Every row belongs to one group in each of 4 separate groupings. Each group adds its own fixed numbers to the row, and there is some noise. The rows also spread widely along 13 directions, which tell nothing about the answers.
In the rows, 128 means zero.
Some rows, each with its group in each grouping after it:
119 115 130 141 131 146 122 145 95 131 155 120 151 119 142 121 108 126
 144 155 133 120 147 114 105 121 -> podi J_537 (0) J_582
163 134 100 159 105 111 119 140 130 119 135 154 146 111 118 100 111 126
 137 126 144 110 139 118 79 125 -> muvi J_435 (3) J_305
133 128 128 131 134 115 136 120 143 148 116 131 113 143 106 139 123 110
 144 105 123 127 129 136 100 122 -> tipun J_763 (4) J_426
111 121 136 127 118 121 123 131 125 107 129 119 114 123 128 151 128 120
 115 123 132 125 128 142 138 123 -> muvi J_307 (3) J_426
124 120 126 118 110 153 136 130 150 145 159 96 135 112 155 130 103 105
 106 132 128 123 119 163 145 125 -> kupes J_763 (4) J_582
135 140 136 117 124 126 151 119 121 125 110 100 147 128 142 134 102 136
 121 110 101 141 114 136 137 153 -> tipun J_728 (0) J_550
107 119 91 133 150 157 114 122 128 136 142 134 136 92 166 155 108 106
 126 111 143 119 118 143 114 120 -> gise J_435 (1) J_650
159 127 164 146 117 137 138 132 122 122 126 129 164 123 120 115 122 130
 137 129 125 121 144 122 80 143 -> kupes J_728 (2) J_550
172 122 161 116 107 106 114 112 158 104 84 129 123 141 96 85 135 137 99
 123 122 134 130 117 115 154 -> podi J_537 (1) J_650
106 134 127 140 124 126 144 110 131 123 126 91 119 125 118 164 93 132
 116 143 139 112 149 132 118 146 -> gise J_307 (2) J_305
132 148 169 125 134 127 173 140 136 84 109 127 146 142 109 126 144 153
 151 121 105 122 97 122 96 156 -> podi J_435 (0) J_650
136 104 163 105 137 86 145 157 112 99 113 111 172 147 100 117 128 105
 104 104 98 127 130 137 108 134 -> gise J_728 (2) J_582
120 144 161 138 121 153 130 96 150 124 96 147 80 126 115 147 165 136 142
 123 134 140 109 131 135 133 -> muvi J_307 (2) J_426
133 141 131 110 151 134 133 109 108 124 115 138 113 152 122 147 123 123
 154 114 117 143 120 105 111 114 -> podi J_537 (0) J_582
106 101 188 116 142 129 122 143 115 83 122 120 125 143 117 128 155 118
 120 126 111 127 124 140 117 129 -> muvi J_537 (3) J_650
130 114 92 112 116 95 127 153 113 105 135 106 140 137 134 120 108 117 92
 123 128 117 139 133 133 121 -> podi J_728 (4) J_426
155 141 143 136 134 127 141 118 148 158 115 153 147 121 112 107 132 139
 164 111 125 144 107 107 103 138 -> kupes J_307 (0) J_550
110 118 123 122 156 138 123 118 150 121 109 137 102 117 134 130 166 128
 115 114 129 143 93 135 137 121 -> kupes J_728 (4) J_582
109 138 135 147 134 170 116 108 120 143 128 122 106 122 136 125 121 136
 147 140 138 131 137 119 124 132 -> gise J_763 (3) J_426
147 130 167 111 160 153 165 125 99 111 125 95 149 132 154 147 90 157 142
 120 70 162 89 129 121 144 -> tipun J_537 (0) J_305
126 125 77 132 115 107 113 107 132 121 106 112 118 110 139 166 94 114 89
 114 147 116 135 150 138 127 -> tipun J_435 (2) J_305
147 158 89 121 106 119 138 121 139 113 131 130 128 152 113 59 121 120
 132 120 146 114 145 117 79 131 -> tipun J_728 (3) J_582
130 132 134 107 128 183 108 123 133 162 158 145 113 140 151 64 156 95
 150 119 129 141 119 130 130 106 -> muvi J_728 (0) J_305
105 123 142 133 154 135 132 114 144 177 100 136 153 118 110 112 150 111
 158 97 128 128 124 105 116 154 -> kupes J_728 (0) J_650
131 116 155 99 163 173 120 122 99 103 144 102 121 148 164 131 128 118
 125 123 109 144 126 131 114 115 -> kupes J_728 (3) J_305
125 124 165 132 135 141 115 104 136 136 110 127 111 129 113 146 146 119
 139 122 131 135 137 118 129 131 -> podi J_307 (3) J_550
94 112 123 124 129 143 111 125 113 119 137 88 135 116 154 150 107 114
 110 133 142 117 145 136 145 131 -> kupes J_435 (3) J_426
135 114 100 115 162 109 132 136 151 147 135 137 132 142 113 84 134 113
 135 100 134 131 108 121 96 117 -> kupes J_728 (3) J_305
138 108 132 133 144 120 123 144 142 107 120 150 124 113 130 106 150 138
 114 118 122 131 102 139 102 129 -> muvi J_728 (1) J_550
110 144 144 147 136 143 154 116 118 110 110 111 123 111 136 176 102 157
 131 132 118 125 120 136 121 154 -> gise J_763 (2) J_550
106 120 118 127 160 134 128 139 129 138 134 121 128 134 130 72 132 134
 138 124 127 133 123 128 119 129 -> tipun J_763 (3) J_550
120 154 105 128 99 155 128 116 128 115 130 149 133 110 149 147 129 95
 133 106 149 110 129 145 111 123 -> gise J_435 (2) J_582
156 109 175 159 166 169 94 103 128 146 111 152 110 105 131 152 148 137
 153 132 123 159 103 119 114 105 -> kupes J_435 (3) J_582
131 124 120 147 119 132 129 136 123 146 155 112 117 137 123 116 95 128
 134 147 138 122 140 138 118 114 -> tipun J_763 (3) J_426
100 132 119 131 155 142 140 103 165 137 120 112 104 112 125 132 129 134
 130 113 133 126 106 134 111 149 -> muvi J_307 (3) J_305
110 118 113 133 136 144 125 139 118 156 156 127 138 118 141 132 114 98
 138 120 133 124 138 132 110 113 -> gise J_728 (4) J_426
139 163 123 139 104 151 171 135 153 160 159 141 137 129 126 97 122 138
 171 135 129 127 102 126 124 133 -> podi J_728 (0) J_550

New rows, each followed by its group in each grouping:
126 127 149 171 132 180 108 113 109 117 127 128 131 91 152 161 120 137
 131 154 140 123 138 133 94 132 -> gise J_435 (2) J_582
150 119 143 115 114 116 112 119 138 113 109 119 108 138 121 132 124 121
 98 123 125 141 120 141 153 115 -> kupes J_763 (3) J_582
111 151 104 129 116 164 115 119 98 127 147 137 94 151 141 104 121 123
 147 149 152 123 158 115 128 102 -> gise J_763 (2) J_426
139 131 90 110 113 105 112 104 135 124 104 142 106 147 122 141 121 93
 102 101 152 123 140 132 139 108 -> kupes J_728 (2) J_650
158 137 158 138 117 141 126 113 165 116 102 144 146 115 122 115 150 122
 132 105 136 123 114 139 83 149 -> kupes J_435 (2) J_550
134 137 119 132 123 119 150 121 143 141 133 109 142 136 117 109 99 120
 137 122 129 120 132 139 110 137 -> tipun J_435 (2) J_550
140 130 172 130 120 153 124 114 120 133 132 124 122 149 112 144 129 105
 155 131 125 124 144 124 121 119 -> podi J_435 (3) J_650
148 125 169 138 120 138 122 110 138 115 128 118 87 146 111 166 121 126
 125 145 131 131 132 145 119 108 -> kupes J_763 (3) J_582
130 112 97 141 125 132 91 108 144 166 121 134 124 107 138 101 111 110
 109 124 153 134 136 139 136 125 -> tipun J_537 (2) J_550
122 116 126 104 126 116 148 141 120 140 156 96 132 152 129 129 95 109
 119 132 118 133 123 146 182 107 -> podi J_435 (2) J_550
148 127 165 119 110 111 172 128 171 190 128 127 151 135 93 123 112 95
 151 94 104 136 102 161 142 135 -> tipun J_763 (2) J_550
117 112 153 119 148 129 115 100 149 133 105 97 101 142 111 144 131 108
 114 118 123 140 120 146 142 124 -> tipun J_435 (3) J_582
128 111 116 122 148 137 118 130 121 119 124 112 148 121 144 105 117 124
 108 124 134 121 136 128 102 131 -> kupes J_763 (2) J_582
133 128 120 144 113 118 127 132 125 133 125 154 126 114 131 131 125 128
 135 125 129 141 115 134 138 117 -> tipun J_537 (4) J_550
108 127 152 127 137 144 158 131 142 118 113 149 151 97 142 156 158 121
 142 89 114 135 86 155 117 144 -> tipun J_307 (2) J_550
123 129 100 120 110 142 123 123 94 119 152 116 119 123 166 166 81 113
 118 131 131 132 133 145 151 105 -> tipun J_537 (3) J_305
97 124 138 164 122 122 128 116 136 130 119 109 93 115 113 147 107 164
 108 174 142 132 124 136 172 142 -> gise J_537 (2) J_550
105 114 173 113 122 119 161 178 114 104 173 125 156 161 110 128 135 92
 151 124 109 110 129 152 113 106 -> gise J_435 (4) J_650
130 121 145 118 137 152 110 107 135 138 121 125 112 133 132 149 133 99
 133 109 132 130 135 136 115 118 -> kupes J_763 (3) J_305
127 178 68 106 140 142 136 89 130 86 99 122 91 151 144 113 125 146 124
 114 144 121 126 101 85 138 -> podi J_728 (0) J_582
133 144 95 119 143 132 146 101 133 123 112 102 95 140 135 124 92 156 112
 129 122 138 113 136 139 134 -> tipun J_763 (2) J_305
118 142 113 144 128 139 136 126 158 156 120 149 127 123 117 86 150 128
 153 115 143 122 114 122 92 143 -> tipun J_728 (0) J_426
121 132 125 131 123 131 141 140 122 119 128 147 136 127 126 100 150 120
 141 118 127 129 115 129 117 125 -> tipun J_728 (3) J_582
125 145 145 125 112 145 139 108 136 112 115 119 112 129 126 130 133 129
 125 130 125 128 115 139 142 135 -> muvi J_435 (2) J_582
95 137 92 140 120 134 129 111 138 152 124 123 121 102 131 144 112 109
 131 118 149 105 139 135 126 138 -> muvi J_763 (3) J_582
128 154 107 111 99 143 137 119 127 125 136 128 107 145 137 139 116 112
 130 127 137 118 128 136 138 114 -> podi J_763 (0) J_582
113 118 125 137 152 81 144 134 141 144 100 129 153 128 84 126 121 121
 140 102 118 126 122 115 119 145 -> gise J_435 (4) J_650
144 118 147 124 127 107 128 129 115 113 120 108 139 140 118 141 110 119
 114 123 115 131 147 126 117 129 -> kupes J_728 (4) J_550
109 110 94 89 161 139 105 101 133 174 138 118 93 127 162 147 102 90 113
 96 118 165 98 149 198 93 -> muvi J_537 (4) J_550
150 118 149 145 128 135 132 132 154 108 119 126 124 108 129 135 125 151
 109 136 125 122 110 146 97 145 -> podi J_763 (1) J_550
79 129 122 126 153 125 155 133 115 146 138 113 126 136 119 149 124 122
 153 120 128 126 124 116 142 128 -> kupes J_728 (3) J_426
135 140 114 134 132 111 144 131 106 79 127 125 100 145 122 157 109 148
 123 134 121 121 126 127 103 118 -> muvi J_728 (3) J_305
122 109 165 155 144 131 125 128 153 154 122 133 118 118 98 132 151 119
 147 128 123 125 120 133 109 131 -> muvi J_435 (4) J_305
94 123 105 117 90 132 143 152 119 123 166 118 146 130 148 126 122 80 115
 124 141 99 147 162 133 119 -> tipun J_728 (4) J_650
143 138 145 112 53 104 141 158 99 120 145 151 163 140 113 132 119 71 137
 108 122 103 157 142 134 107 -> muvi J_763 (3) J_582
96 127 111 133 152 141 120 112 138 117 116 121 93 130 138 130 145 127
 120 121 139 126 126 139 109 128 -> tipun J_728 (4) J_550
125 132 121 128 120 121 143 137 152 111 133 130 118 132 125 114 139 135
 120 124 138 126 105 140 123 131 -> kupes J_728 (3) J_426
148 141 110 150 125 127 144 123 151 118 107 151 136 92 141 153 116 141
 132 98 126 127 93 149 88 141 -> tipun J_763 (3) J_550
116 121 135 142 116 126 116 123 146 110 103 145 125 96 126 132 148 128
 108 123 135 132 111 139 125 141 -> gise J_537 (4) J_582
159 149 139 104 114 145 132 110 127 70 117 117 94 164 131 121 134 131
 103 132 127 127 127 136 106 120 -> podi J_728 (2) J_582
143 126 135 114 137 121 133 119 129 133 122 107 132 136 133 151 102 119
 120 110 114 140 121 134 128 128 -> kupes J_728 (0) J_550
98 128 174 122 95 127 134 133 107 115 111 118 121 144 116 165 150 101
 121 132 120 122 141 146 162 127 -> tipun J_728 (0) J_582
143 137 123 123 152 134 126 119 94 113 112 126 142 135 131 127 112 132
 146 109 118 129 148 102 92 131 -> podi J_763 (3) J_550
96 110 131 114 154 110 137 130 148 168 114 114 151 132 100 99 137 102
 140 97 128 120 131 118 124 148 -> kupes J_763 (3) J_305
119 120 145 135 142 135 137 140 137 131 123 139 151 99 138 136 140 125
 137 105 113 137 96 141 130 137 -> gise J_435 (4) J_550
97 121 104 146 127 118 120 131 126 136 110 139 116 115 125 122 137 131
 116 130 149 121 130 137 151 128 -> tipun J_763 (2) J_550
157 134 156 116 67 128 115 135 126 96 135 131 136 140 126 117 133 92 116
 120 127 114 146 148 127 122 -> muvi J_435 (3) J_305
172 157 144 139 121 182 130 108 106 117 154 135 118 133 158 134 105 139
 159 138 124 143 131 118 94 114 -> kupes J_728 (3) J_550
106 121 149 120 167 144 125 119 105 93 110 121 127 130 133 145 131 128
 125 121 119 130 126 124 91 131 -> gise J_537 (2) J_582
98 120 115 126 138 137 134 132 113 125 125 118 122 121 151 157 112 126
 121 122 125 125 116 150 144 124 -> tipun J_763 (0) J_650
109 132 175 132 115 144 150 134 137 92 125 115 117 148 112 124 150 129
 130 141 126 114 121 154 120 137 -> tipun J_435 (2) J_650
137 125 133 103 137 122 124 104 141 124 114 90 108 153 126 116 109 126
 105 123 119 146 122 128 162 127 -> kupes J_435 (4) J_650
143 129 152 120 130 146 121 109 134 130 105 130 153 120 131 131 138 101
 135 97 123 124 133 128 104 140 -> podi J_435 (2) J_550
125 103 111 113 157 133 95 94 144 151 104 104 125 120 137 139 117 93 93
 104 140 131 139 135 123 127 -> kupes J_728 (2) J_582
156 141 111 179 121 136 145 137 115 118 150 139 113 118 130 122 92 188
 146 182 143 133 111 116 134 111 -> kupes J_435 (2) J_650
103 134 89 146 110 156 109 111 125 115 117 131 108 91 161 136 124 131
 101 136 155 112 133 143 135 132 -> muvi J_763 (2) J_582
126 90 149 143 136 114 129 155 122 130 128 149 143 104 128 149 132 126
 124 121 111 142 95 151 143 114 -> tipun J_537 (4) J_650
143 113 110 143 125 129 124 146 107 103 125 149 160 91 149 141 129 133
 118 124 134 124 119 125 103 121 -> podi J_307 (2) J_582
140 119 114 114 136 97 127 128 132 108 102 138 147 131 113 139 126 105
 120 91 122 119 130 120 80 134 -> podi J_537 (4) J_305
150 142 145 139 90 130 133 130 110 124 143 166 107 153 111 146 133 111
 158 133 139 129 140 132 120 87 -> tipun J_307 (2) J_426
105 115 81 127 155 127 117 110 148 127 122 95 108 112 142 137 101 126 92
 123 144 118 119 147 128 133 -> muvi J_435 (2) J_305
127 155 104 155 89 138 123 112 92 122 126 140 140 101 148 148 103 134
 143 132 147 120 159 112 125 134 -> tipun J_307 (3) J_550
103 127 126 131 160 126 100 112 114 119 89 159 99 127 121 164 152 112
 137 96 135 135 130 120 116 116 -> gise J_763 (3) J_550
